There are 3 ways to turn a row about zero (a turn may also mirror it). The second row of each pair is the first, turned, with some noise. The first 18 pairs use one turn. New pairs use 2 turns, one after the other, and a turn may come again.
In the rows, zero is written as 128.
Known pairs, each followed by its turns in order:
[ 83 112  91 175  80]
[ 46 109 152 128  97]  Q

[153 137 179 156 177]
[131  51 140 123 125]  V

[ 82 112 151 138 113]
[122  94 134 149  87]  Q

[152  77  77 156 149]
[ 98 137 194 127  88]  N

[127 174 147 155 136]
[142  90 105  93 124]  N

[152  78  78 166 108]
[ 56 159 124 151 150]  Q

[ 78 151 150 128  84]
[129  77 173 124  89]  Q

[120  92 136 150  89]
[151 142  85 121 160]  V

[167  97 145 109 106]
[149 134 117  65 134]  V

[168 147 149 160  99]
[169 114  94 113  97]  V

[155  79 108 178 139]
[116 128 165 138  59]  N

[ 89 131 156 158  77]
[123 124  52 144 136]  V

[136 121  84 112 130]
[103 144 164 118 143]  N

[126 173 172  77 106]
[124 121  57 137 183]  N

[173 155 154  89 142]
[189 133 134 119 166]  Q

[144 140 155 158 114]
[124  85 125 137 155]  Q

[138 143 139  78 122]
[112 134 104 147 172]  N

[105 122  91 171 149]
[146 121 142 182 153]  V

New pairs. What belongs after each?
[ 96 138 134  86 138]
[ 94 137  82 124 122]  Q N

[180 114 131 149 146]
[138 118 165 170 126]  Q V

[173 112  91  95 158]
[188  95 144 152 142]  V Q

[ 87 100 100 123 102]
[165 154  80 117 124]  Q N

[161 175 127 119  97]
[114 121 189 127 143]  V Q

[171  76  79 108 139]
[158  90 125  69 155]  Q N

[157 141  82 131 112]
[157 121 148 124  90]  N Q

[119  87 143 104 103]
[158 154 126  98 112]  V Q

[ 77 163  95  78 139]
[ 94 117  75 188 110]  V V

[139 178 146  79 138]
[127 112 176 142  89]  V Q

[123 163 134 122  95]
[163 131 128 162 125]  Q Q

[ 93 109 107 125 136]
[133 165 107 112 136]  Q N

[168 181 108 120 163]
[ 88 105 151 147 186]  Q N

[151 141  85 161 133]
[147 150 118  98  87]  Q Q

[158 157  89 127  89]
[152 148  98 114  69]  V V

[170 123 113 120 176]
[132 137 171 152  84]  Q V

[ 89 148  81 103 164]
[185 105  92 102 113]  V N

[147  84 114  95 177]
[145  82 102 171 145]  V N

[ 93  86  83 105 152]
[167  95  73  98 117]  V Q

[166 163 146  86 144]
[119 128 162 161 180]  N V

[122  96 107 163 144]
[136 128  80 129 150]  V Q

[ 91  89 156  84  93]
[115  64 136 160 153]  Q Q

[ 97 180 106  93 177]
[125  71 159 189 132]  N N

[156 114 154 100 123]
[139 109  95 125 158]  Q Q

[126  82 156 154 161]
[171 150 129 171 137]  Q V

[167 156 148 110 167]
[160 149 173 161 121]  N N

[180 111  89 168 136]
[154 124 123 152 199]  V Q

[156 100 129 143 169]
[133  96 142  84 151]  V V

[ 95 170  82 123 148]
[168 119  92  90  92]  V N

